The rows of a group lie close to one hidden flat surface of 12 dimensions, which passes through zero. Surfaces can cross.
In the rows, 128 means zero.
Known rows, each followed by its group:
[ 87  91 115 149 121 134 112 171 137 103 141 139 141 124 167 117 135 158
 131 130 107] -> K
[130 125 176 136 138  75 139 152 106 118 213 152 142  82 121 106 174 118
 103 135 119] -> E
[124 126 131 125 143 107 150 122 125 128 111 156 126  77 124  95 167 120
 131 103 128] -> T
[153 138 141  98 126 120 115 114  99 147 136 140 136 129 125 147 123 116
 118 121 121] -> J
[159 128 127 106  97  93 119 118 127 143  91 152 113 141  91  86 123 142
 134  90  76] -> K
[ 94 121 125 140  99 122 136 149 171  76 121  85 136 131  69 110 118 130
  95 155  89] -> C
[132 132 122 120 167 149 141 132 113 156 130 115 146 119 158 153 147 103
 133 107 151] -> E
[ 99 145 114 161  79 170 106 156 168 158 168 119 156 117 119 170 126 126
 117 155 100] -> K
[ 91 108  84 107 117 132 104 129 137 121  55 135 148  91 142 132 147 145
 145  58  69] -> T
[116  99 130  78 157 152 133 122 101 126 145  84 155  74 179 167 137  74
 146 136 162] -> D
[121 206 126 158 155 131  87 119 131 151 124 100 114 116  91 127 109 125
 109  71 127] -> J
[134  96 106 135 123 132 151 150 151 116 108 102 147 165 141 119 110 110
 158 156 148] -> C
[127 118 147  95 137 143 145 117 103 125 148 143 113 127 130 105 133 112
  94 119 119] -> C
[111 140 145 143 123 146 127  69 122 127 169 168  84 104 153 127 129 120
 147 159 185] -> E
[147 133 110 116 115 127 118 111 122 109 121 140 139 113 149 138 113 162
 138 156 189] -> D
[ 95 101 138 106 109 153 156 104 143 130 144 110 109 112 117 129 149  77
 143 125  96] -> D
[136 102 123  96 147 112 112 142 111 104  73 102 128 151 132 126  98 128
 135 116  96] -> E
[156 113 134  79  73 130 121 125  95 194 228 149 145 148 161 110 142  90
 148  60 100] -> D
[ 65 118  90 123  77 150  83 140 157 130 129 113 154 120 138 114  96  78
 141  73  67] -> J
[144 150 112 119 126 196 163  77 132 147 132 123  93 199 129 139 120 162
 116 112 172] -> C
[136 128 148 121  87 142 122  98 135 142 115 156 110 130 105 153  95  97
 122 209 116] -> T
[128 103 109 125 143 105 141 107 119 126 107 156 138 169 168  77 110  84
 174  94 163] -> C
[125 123 110 142 104 137 109 143 126 132 141 178 166  96 166 169 139 169
 119 178 157] -> J
[ 74 140  91 189 106  95 155 108 160  84 209 177 198 139 134 106 165 119
 123 102 190] -> T
[132 140 114  90 112 166 100 139 113 177 184  97 155 106 169 135 110  87
 135  79 145] -> J
[141 153 111 134 139 134 121 156 140 133 141  71 148 138 119 139 134 155
 120  93 144] -> K
[130 143 125 120 123 106 128 120 119 133 143 146 155 127 114 118 129  97
 111 103 123] -> K
[147 103 124  82 114 126 142  94 106 139  89 183 130 116 143 125 120 102
 135 149 133] -> K
[118 146 138 179 113 153 120 131 171 138 136  91  82 109 107 142 139 166
 153 154 128] -> K
[116 154  99 153 136 118 125  69 131 126 119 163 164 154 148 154 109  92
 158 129 209] -> K
[114 166 116 173 160 137 105  89 129 149 110 150 119 165 148 148 108 121
 157 106 166] -> C
[150 121 136 119 112 122 161 109 122 127 144 157 113 144 114 109 146 150
 111 138 136] -> D
[119 134  96 132 110 135  93 158 136 163  77 150 179 122 128 166 118 118
 119 115  68] -> D
[117 142 124 105 144 132  94 123  94 109 154 110 137 168 142 125  88 112
 104  80 125] -> E
[162 141 153 103  92 113 116 135 116 149 152 133 126 145  88 127 120 129
 105 134  80] -> C
[113 142 121 134  95 162 111 118 160 129 128  87 110  83 112 164 128 156
 135 152 131] -> D
[115 109 122 112  88 148 133 141 149 109 125 111 122  77 111 118 138 152
 111 148 104] -> C
[116 149 160 122 126 152 139 107 126 126 184 101 105 122  94 157 147 126
  90 138 112] -> K
[126 127 129 137 100 114 151 117 140 136 182 162 135 150 122  70 128  90
 130 111 142] -> K
[113 165 129 171 102 149  63 149 132 144 153 144 117 118 127 169 112 199
 108 137 104] -> D
[161 100 160  63 128 103  86 155  60 111 140 141 132 123 158 134  88 138
 103 153 104] -> J
[109 114 130 155 135 118 156 121 148 111 127 125 148 136 116 175 163 122
 139 163 131] -> D
[124 125 124 113 102 134 104 120 120 124 103 166 124 113 128 131 108 147
 109 154 110] -> T
[139 154 144 148 168 131 144 130 144 136 100  88  89 138  96  93 113 108
 133 119 134] -> D
[133 122 112 143 119  85 126 155 133 108 117 143 153 144 114 102 141 158
 129 106 109] -> D
[144 157 145 137 139  84 125 181 134 138 149 108 141 139  70  60 109  83
  95  92  86] -> K
[137 130 114 135 109 143 132 141 142 131 119 136 121 143 119 102 113 155
 113 150 136] -> T
[ 96 139 143 136 136 113 129 124 116 113 158 178 155 139 108 126 123  94
  73 136 104] -> T
[153 135 148 136 147 123 172 130 132 122 165  87 121 177  91 137 155 142
 111 130 141] -> E
[144  98 130 122 163 126 155 142 123 128 105 105 118 118 158 130 154 141
 160 129 145] -> E
[123 146 102 120 101 115 106 120 138 136 127 114 174 145 101 164 126 118
 130  92 108] -> C
[ 73 101 112 110 106 160  98 111 114 123 137 149 161 138 162 202 127 118
 117 127  82] -> T
[118 162 115 121 155 170  79 121 108 123 115  87 122 174 135 175  77 154
 104 105 135] -> E
[121 100 142 104 178 121 113 163  82 114  95 148 125 148 166  97  89 108
 104 119  96] -> E
[105  93 159 112 112 114  75 163  89 135 186 147 123 180 164 112  82  88
 129 104  47] -> J
[126 100 120 123  89 132 153  61 152 159  81 173  94  92 136 130 169 114
 197 126 121] -> J
[115 139 161 126 119 140  89  83 119 161 139 123  80 113 126 173 119  97
 164 132  99] -> J
[120 131 140 115 130 135 123 107 124 130 132  94 124 182 101 153 101  90
 126 125  99] -> J
[177 134 138 115  94  74  92 110 116 106  90 152  90  95 112  89 104 190
 154 148 145] -> J
[137 120 143  75 117 145 145 109 113 127 140 121 116 100 118 112 120  96
 104 136 129] -> T
[ 92 121 124 161 166 143 150 130 154 114 125 102 128  97 150 128 136  81
 153 153 171] -> C
[151 160 108 151 129 152  84 176 124 153 140 125 139 121 164 129  98 182
 120 134 163] -> T
[125 141 142 153 109 101 135 112 134 131 168 165 143 147 102 129 136 105
 117 146 119] -> E
[141 164  98 126 117 155 112 159 147 163 124  92 161 131 117 115  95 103
 112 104 132] -> T
[134 137 117 108  89 125 140 106 135 126 130 152 119 119  98  96 137 149
 106 104 113] -> D
[183 171 117 137 131 105 128 115 138 135 111  91  85 141  95 100 148 222
 152  68 156] -> C
[128 128 143 135 119 167 149  78 145 152 126 126  75  86 145 147 148 127
 174 169 178] -> K
[103  76 139 163 143 178 183 197 152 143 169 119 104 149 164  93 171 134
 130 145 104] -> J
[112 123 119 125 113 122 132 106 141 119 125 127 121 119 116 106 131 111
 144  98 124] -> C
[143 155 135 119  96 121 120 104 121 136 146 162 125 125 102 132 134 145
 102 127 121] -> C
[ 96 129 125  96 120 126  94  97  96  89 153 150 140 131 147 138 102 125
 101 104 126] -> E
[119 123 118 137 113 114 132 114 133 123 134 153 150 128 132 138 142 125
 139 130 138] -> D
[108 122 116 169 119 167 121 194 153 169 109 168 142  87 149 134 143 145
 113 168  92] -> E
[126 102 131 138 160 129 148 148 110 139 141 156 126 205 160  91 125 119
 128  90 108] -> J
[123 102 115 116 156 155 169 108 123 136  83 146 143 108 153 172 167 120
 129 145 144] -> E
[185 154 147  89 130 175 153 110  99 193 176 140 124  86 158 148 135 103
 114 170 208] -> T
[160 102 149 121 139 108 162 164 118 143 147 128 122 127 130  98 169 143
 132 111 103] -> K
[126 138 112 151 106 109 133 114 160 106 104 118 120 158  94 110 128 157
 141 117 124] -> T

New rows, each followed by its group:
[118 135 117 157 121 145 140 130 155 157 100 165 119 111 118 140 160 145
 133 140 110] -> T
[119 117 162 139 125 135 142 161 133 171 151 176 124  86 127 104 148  77
 104 167  81] -> E
[131 140 131  98 168 130 125 126  99 124 104 138 127 108 138  96 111 108
  98 101 140] -> D
[116 132 158 132 142 113 119  90 100 143 148 175  99 168 130 121 129 101
 132  95  98] -> C
[143 107 119 108 157 142 154 148 109 137 108 128 127 150 155 122 154 156
 123  97 118] -> T
[105 102 110 129 104 150 133 151 144 133 110 137 161 118 135 175 153 137
 117 149  83] -> E
[135 121 124 135 129 114 128 148 146 122 107 105 130 116 125  95 110 107
 144 144 143] -> C
[112 120 153  82 150 131 156  85  95  91 156 147 132  60 131 152 160 111
  87 156 164] -> K
[131 154 134 116 158 109 118 115 106 137 130 103 134 126 110 167 162 147
 124  62 104] -> K
[128 133 132 113 165 148 167 125 119 117 148  89 138 175 119 139 136 111
 100 113 145] -> C
[164 150 125 136 134 114 124 147 112 130 120 168 147 187 120 116  91 146
  87 149 142] -> T
[161 160 168 139 169 140 106 185 102 146 185  77  75 103 140  99 136 186
 115 105 137] -> D
[107 117 128 164 119 132 155 139 147 127 129 180 135 135 124 112 143 127
 108 160 115] -> T
[107 108 108 140 119 130 115 140 141 102 107 144 133 102 154 111 112 138
 139 155 148] -> K
[115 141 111 137  95 148 126  88 132  96 119 180 109 199 101 118 108 187
  84 131 121] -> C
[114 115 147 106 184 131  95 142  82  83 127 110 122  96 177 151  99 139
 117 156 157] -> J
[145 125 109 122  94 140 121 118 141 155 117 111 125 145 130 145 131 146
 162 110 121] -> C
[119 145 137 122 132 171  83 139 115 135 112 116 103 132 132 150  79 136
 100 149 106] -> D
[ 78 114 172 116 132 155 175  67 121 116 197 132 102 111 100 178 195  99
  99 138  99] -> T
[137 136 125 109 140 124 122 139 106 126 121 145 150 107 130 146 131 138
  95 133 124] -> J
[149 100 116  95 124 156 159 131 123 133 136 118 117 125 168 105 139 137
 142 124 165] -> K
[125 132 136 127 102 156 100 147 123 155 120 162 102 147 121 119 105 159
  99 130  66] -> D
[ 95 152 132 160 154 121  92 152 128 114 115 140 117 107 121 119 122 158
 104 105  95] -> D
[134 112 120 122  72 128 135 106 144 142 130 156 147  93 125 170 154 133
 150 177 130] -> J
[ 54 108 158 119 178 132 109 132  94 105 127 143 142  85 145 180 139  73
  93 128  59] -> J
[126 105 126 103 142 112 117 136 111 112  95 123 130 136 135 124 122 122
 128 106  96] -> T
[137 137 137 124 135 106 124 116 119 120 150 123 124 131 125 116 128 124
 131 112 143] -> E
[154 108 115  93 113 125 133 115 113 114 103 139 158 194 125 155  89 120
 114 163 138] -> D
[132 148 120 156 140 145 127 144 140 145 132 122 123 171 124 121 116 146
 115 108 134] -> J
[ 86 122 135 198 120 143 146 126 170 150 144 156  95 122 133 123 170 133
 160 137 112] -> J
[ 90 130 119 119  68 128 111  91 139  81 174 155 148 113 118 122  99 120
  99 156 144] -> T
[ 84 153 111 163 117 170  89 152 148 148 148 109 145 148 134 162 104 114
 114 114  99] -> J
[114 160 121 175 116 158  86 137 160 181 111  94 138 153 112 207 107 107
 154 145  94] -> T
[105 144 137 123 132 125 109  90  95 135 150 196 136 140 140 156 135 126
  99 110 115] -> C
[110 155 113 168 116  96  85 131 153 122 104 111 138 124 100 147 116 137
 153 111 106] -> C
[131 194 144 178 139 136 123 112 140 175 125 184 121  99  94 148 131 110
  95 170 144] -> E
[144 122 135 120 163 127 128 163 107 127 112 125 127 109 156 121 121 145
 115 145 147] -> C
[119 123  98 171 123  96 111 142 148 134 113 146 166 140 148 125 118 112
 174 134 150] -> T
[121 112 129 152 128 131 185 116 163  98 134 125 111 142 114  80 136 118
 137 161 174] -> C
[116 140 107 132 107 152 140 117 140 148 158 150 160 123 132 139 137 106
 110 133 153] -> T
[155 140 145 119  94  90 136  62 131 134 145 114 116 144  85 150 129  94
 166 142 144] -> J
[116 140 134 132 137 153 106 146 133 158 122  92 137 113 130 164 104  78
 133 146 114] -> C
[ 74 127 107 118  96 151  87 105 131  91  98 174 163  80 144 165  73  91
  95 208 145] -> K
[134 110 172 116 122 135 122 134  98 111 224 112  72 153 154  93 121 158
 128 123 132] -> D
[125 132 122 147  73  99  84 119 142 154 111 180 135  96 123 126 110 118
 165 142 104] -> C
[118  97 137 119 132 148 140 127 120 119 142 127  97 155 153 104 127 136
 140 119 123] -> K
[159 157 105 211  79 137 135 138 193 194 153 123 120 193 105 127 134 143
 190 139 151] -> K
[120 126 109 108 120 125 139 121 123 101 137 141 144 137 124 105 139 150
  98  96 127] -> T
[130 121 124 123 120  94 137 103 130 111 117 147 132 126 120 108 134 120
 148 120 136] -> J
[121 127 138 143 101 120 130 106 150 145 114 164 105  33 130 106 141  95
 165 174 152] -> T
[131  81 125 139 118 115 183 138 142 117 131 160 128 146 146  98 164 141
 143 152 137] -> J
[160 122 110 105 122 107 132 175 129 130  98 123 163  81 126 107 144 145
 117 127 124] -> K
[146 150 104 155 113 130 114 113 136 172 118 172 120 175 147  99 122 151
 160  78 143] -> J
[118 150 141 156 147 128 156 129 144 129 177  94 133 122 104 131 154 101
 125 124 150] -> J
[114 142  95 154  83 144 101 122 154 149 130 148 147 120 143 147 120 143
 151 130 141] -> J
[143 141 141 144 167 108 128 134 110 105 134 104 144 182 119 158 108 131
 110 153 154] -> D
[138  98 147 117 130 185 118 181 122 154 130 108  70  93 171 112 122 165
 129 156 102] -> J
[113 155 134 124 144 153 127  99 129 135 132 113  86  96 116 116 133 128
 122  89 133] -> C
[146 114 129 141 135 125 169  97 144 118  77 137 108 178 102 135 133 127
 145 169 135] -> E
[ 90  94 137 119 120 140 120 115 128 137 113 134 108 160 137 121 115  80
 150 100  56] -> J
[114 106 111  71  70  90 152 123 125  93 154 179 214  89 106  93 129  60
  79 137 116] -> C
[132 146 174 147 148 140 150 126 133 163 166 112  99 104 113 122 127  56
 135 172 142] -> C
[158 140 159 111 141 119 146 104 111 166 125 132 108 117 108 118 140  88
 134 122 125] -> K
[164 102 122 122 103 142 149 133 131 145 127 152 114 141 152 119 130 155
 148 162 153] -> C
[110 116 142 112 148 135 119 125 117 112 115 128 106 112 142 112 112 108
 125 133 119] -> K
[147 132  94 124 137 160 134 164 132 182 135  99 184 134 174 155 128  96
 146 113 165] -> K
[ 97 137 162 134 142 166 113 129 121 126 127 159  90 119 126 122  84  92
  80 184 110] -> C
[117 156 144 143 186 125 163 126 133 124 106  96 110 136  77 105 151 108
  94  87 107] -> J
[131 124 116 119 139 119 142 126 116 105 155 119 149 144 138 129 149 153
 118 101 154] -> K
[142 108 167 117 130 103 120 115 101 131 144 155  91 115 142 118 136 128
 151 143 113] -> J
[122  91 137 139  57 147 132  79 145 170 131 202  78 156 152 109 119 107
 189 164 112] -> C
[140 103 147 120 113  85 140 126 116 138 151 164 125  87 144 101 162 110
 161 122 122] -> C
[149 123 107 129 161 141 139 181 130 172 120  95 159 111 168 107 131  82
 159  98 149] -> T
[126  80 121 113  91 102 114 167 124 103 108 151 147 132 140 114 116 146
 133 156  79] -> C
[158 120 142  75 113 162 142 133 131 135 135  41  77 122 109  86 101 113
 135 119 123] -> D
[142 123 168 122 185 101 117 153  80 139 141 161 126  80 165 121 127 102
 118 146 140] -> T
[111 130 113 145 110 105 114 122 144  88 126 112 144 129 113 135 121 148
 141 133 136] -> D
[134 128 158 125 150 187 181 114 128 154 172 118  76 136 134 118 147 111
 113 152 157] -> E
[159 129 123 123 150 134 132 138 121 192  96 129 147  85 158 161 157  98
 169 129 146] -> K
[131 135 105 115 113 140 137 127 138 146 117 132 157 129 120 122 124 102
 117 116 134] -> T
[126 131 136 127 146 170 160 103 104 130 166 158 133 184 142 183 150 161
  79 152 157] -> C
[ 81 118 143 145 138 137  95 164 138 129 123 114 116  42 146 143 148 124
 139 128  76] -> K
